All groups share one centre, and each spreads out both ways along 6 directions, with some noise.
(in the rows, 128 means zero)
Known rows, each followed by its group:
[145 134 119 113 127 132 128 140  97 134 119 135 129 129 116 116 139 134
 140] : G
[160 118 107 127 151 149 130 118 108 115 110 159 118 149 132 118 162 140
 140] : C
[130 112 140 137  93 129 113 121 137 111 131 108 152 128 115 117 109 112
 125] : Q
[101 133 107 114 165 149 140 133 108 154 131 165  89 133 153 134 159 148
 160] : Q
[126 135 107 114 143 126 121 111 123 127 128 125 124 134 129 135 134 136
 125] : G
[170 118 152 122 105 137 142 140 128 112 114 127 134 134 109 114 125 118
 133] : G
[113 118 105 131 139 133 118 122 111 123 131 133 129 138 139 113 140 131
 142] : C
[152 119 133 130 116 151 154 111 138 111 129 145 115 143 130 129 115 131
 128] : L
[144 138 123 100 142 113 136 131 132 113 121 122 133 141 123 134 129 122
 128] : C
[137 105 136 134  94 149 115 117 135 113 126 122 138 129 116 116 122 118
 132] : C
[114 139 164 155 111  81 102 180 120 147 122  93 162  88 105 120 125 107
 113] : L
[136 127 100  92 134 137 113 110 115 116 121 125 133 143 121 124 138 129
 140] : G
[159 141 130 143 115 136 137 102 134 121 125 135 120 133 117 144 121 136
  98] : G
[ 86 120 132 139 114 136 121 137 128 141 141 122 125 116 138 123 119 125
 140] : Q
[107 151 146 149 198  80 158 168 147 150 126 147 109 115 162 151 149 135
 117] : C
[151  91 158 161 119 138 141 149 140 105 117 145 138 137 134 101 135 115
 145] : G
[126 128 151 130 120 124 142 130 156 125 133 121 126 131 133 140 111 117
 122] : Q
[ 84 120  98 119 148 136 110 126 116 138 140 128 124 128 147 118 139 133
 153] : L
[133 120 156 161  91 140 150 132 138 131 139 132 126 122 125 125 104 128
 120] : L
[162 112 158 103  79 140 127 102 175  86 128  98 144 144 106 137  91  97
 115] : Q
[132 100 122 160 118 149 104 120 109 116 119 138 141 131 129 101 148 130
 138] : L
[116 118 128 150 111 145 136 128 116 138 139 137 125 123 134 120 120 136
 136] : L
[146 113 116 151 109 172 149 113 103 132 129 163 111 139 129 113 135 150
 144] : L
[ 86  88 133 139 144 110  94 109 197  86 133  96 147 142 162 132 124  94
 130] : L
[116 120 127 135 143 126 123 144 122 132 123 132 131 129 140 119 141 128
 143] : G
[126 145 193 189 149  71 188 161 192 122 141 127 124 119 156 161 101 116
  84] : C
[107 119 119  72 157 123  89 130 144 133 115 113 127 120 133 135 150 114
 151] : C
[124 137 136 114 122 117 125 145 119 145 129 116 134 114 117 127 123 123
 129] : C
[104 125 125 159 120 134 120 111 132 134 143 129 123 120 136 131 123 139
 116] : G
[129 127 133 101 108 133 122 121 134 120 132 112 136 128 116 130 113 115
 133] : Q
[106  83 132 162 132 164  92 123 133 136 116 154 117 117 150 111 163 130
 151] : C
[135 129 111 106 146 131 133 122 119 122 123 137 120 143 134 127 141 133
 140] : L
[119 132 130 150 176 114 147 148 130 139 123 157 108 131 157 133 159 139
 129] : Q
[ 97 114 141 117 109 123 116 199  75 157 127 117 154 100 116  78 133 114
 182] : G
[131 135 123 115 126 136 129 138 105 141 126 135 125 126 120 126 134 134
 140] : Q
[153 112 119  90 109 168 129  94 139  98 125 132 117 158 119 131 125 121
 146] : Q

New rows, each followed by its group:
[114 139 138 177 119 106 159 151 115 136 149 130 133 120 132 120 108 134
 113] : C
[121 124 134 113 122 127 125 127 140 124 130 117 128 130 128 132 119 118
 133] : Q
[154 146 148 111 128 118 142 150 120 142 113 130 124 116 111 133 132 129
 123] : C
[142  94 126 176 104 158 117  40 200  72 138 130 122 160 146 154 105 124
  86] : G
[124 134  94 118 194 126 135 139 104 139 113 166 106 140 153 127 179 149
 151] : Q
[119 139 125  86 163 105 118 139 139 132 120 118 126 126 136 141 143 119
 137] : C
[139 116 128 121 112 138 119 123 124 119 121 125 136 132 118 118 128 125
 133] : C
[108 124 122 166 138 149 112 160  69 184 118 167 111  96 130 102 174 157
 151] : C
[148 161 100 146 105  98 188 120  94  90 160 112 154 168 117 115  75 140
 106] : C
[ 96 138 107  48 102 133 102 130 108 138 140  91 138 122 107 131 105 114
 155] : Q
[183 103 142 115 115 167 113 113 135 110  94 144 120 136 113 121 154 125
 138] : C
[160 123 112 120 156 113 118 119 135  95 109 131 140 152 133 120 151 122
 124] : Q
[132 128 135 173  92 138 144 139  95 139 141 133 136 123 116 104 114 136
 122] : C
[127 108 151 175 154 105 119 137 163 105 117 128 139 130 149 130 148 114
 115] : L
[121 138 170 188 150 106 156 169 140 159 127 151 115 101 148 136 139 136
 113] : C
[121 151 126  59 143 131 145 129 138 134 128 125 104 136 131 157 124 124
 146] : Q
[120 126  98 130 157 133 125 131 100 133 124 148 121 133 142 113 157 142
 148] : C
[140 128 127 165 125 144 135 102 138 123 130 144 116 134 132 139 128 141
 102] : G
[151 152  76 101 182 119 150 120  84 111 120 150 125 166 139 119 159 151
 140] : C
[150 117 127 150 180 112 135 126 150 103 112 153 125 147 156 129 158 132
 120] : Q
[154 136  86 130 114 166 113  89  80 132 122 152 118 140 111 121 145 156
 126] : G
[129 134 119 149 121 126 144 128 109 120 139 132 136 138 128 114 118 136
 123] : C
[ 79 130 102 144 143 100 136 129 125 118 158 113 146 141 151 123 108 128
 129] : C
[141 138 185 118 113 109 132 160 154 149 114 116 123  96 113 147 122 111
 115] : C
[103 113 162 191 121 125 149 138 162 132 143 136 121 119 152 132 108 123
 115] : L
[147 138 115 112 148 153 174 116 123 130 129 166  92 148 144 141 132 149
 138] : L
[108  94 123 107  95 163  77 119 123 132 124 110 139 113 114 109 132 114
 159] : C
[100 101 138 169 115 136 119 135 134 129 139 130 137 122 141 110 123 121
 136] : G
[135 102 164 179 121 144 129 132 157 130 119 148 119 117 139 126 140 123
 119] : C
[145 132 110  84 143 141 146 107 139 111 125 137 111 156 135 137 128 133
 142] : L
[106 122 149 152 120 115 132 134 153 128 137 116 131 117 137 134 113 119
 115] : G
[138 120 122 156  87 162 122 124  86 140 130 139 132 121 106 102 128 139
 133] : G
[133 122 121 141 129 129 119 133 109 129 126 131 139 128 128 114 139 129
 132] : Q
[100 123 128 129 112 163 139 128 119 148 142 142 103 123 134 129 120 135
 149] : Q
[164 165 141 162 141 120 164 132 114 150 122 157 106 122 124 147 140 155
  93] : G
[ 94  99 131 154 146 124 116 132 153 117 136 127 130 132 159 119 134 119
 142] : G
[113 126 128 119 146 120 136 123 156 122 134 123 122 134 144 138 119 124
 131] : L
[120 136 131 136 151 111 139 143 132 135 129 134 126 129 140 131 135 130
 126] : C
[ 92  97 120  89 151 115 101 157 131 110 125 113 151 135 145 101 142 103
 178] : G
[124 121  87  99 164 154 136 106 116 120 125 157 104 154 152 125 150 146
 154] : L
[102 140 116  97 135  96 129 130 141 115 143  95 144 135 131 134 102 116
 123] : C
[118 119 114 144 126 138 122 125 105 130 130 135 134 131 127 110 134 133
 139] : C
[ 81  87 116 143 129 141  99 140 117 125 136 129 142 127 148  93 138 118
 167] : G
[136 123 114 131 126 143 122 113 118 122 125 134 128 136 125 122 135 132
 130] : G
[154 113 124 104 155 127 127 114 155  90 113 134 127 156 142 128 144 116
 135] : G
[135 128 129 133 122 127 133 129 123 119 126 127 133 133 127 123 124 128
 128] : C
[133 126 115 115 135 123 118 132 116 124 124 126 136 129 126 120 138 127
 134] : Q
[168  93 141 135 132 122  95 102 174  59 104 112 157 156 128 119 141  96
 116] : L
[131 104 118 115 105 142 109  99 144  93 131 111 143 150 126 121 114 113
 137] : C
[160 131 135 119 150 125 140 133 133 123 108 144 116 136 128 136 151 131
 126] : C
[109 135  97 112 142 132 110 115 115 132 131 126 126 131 134 131 139 138
 134] : G
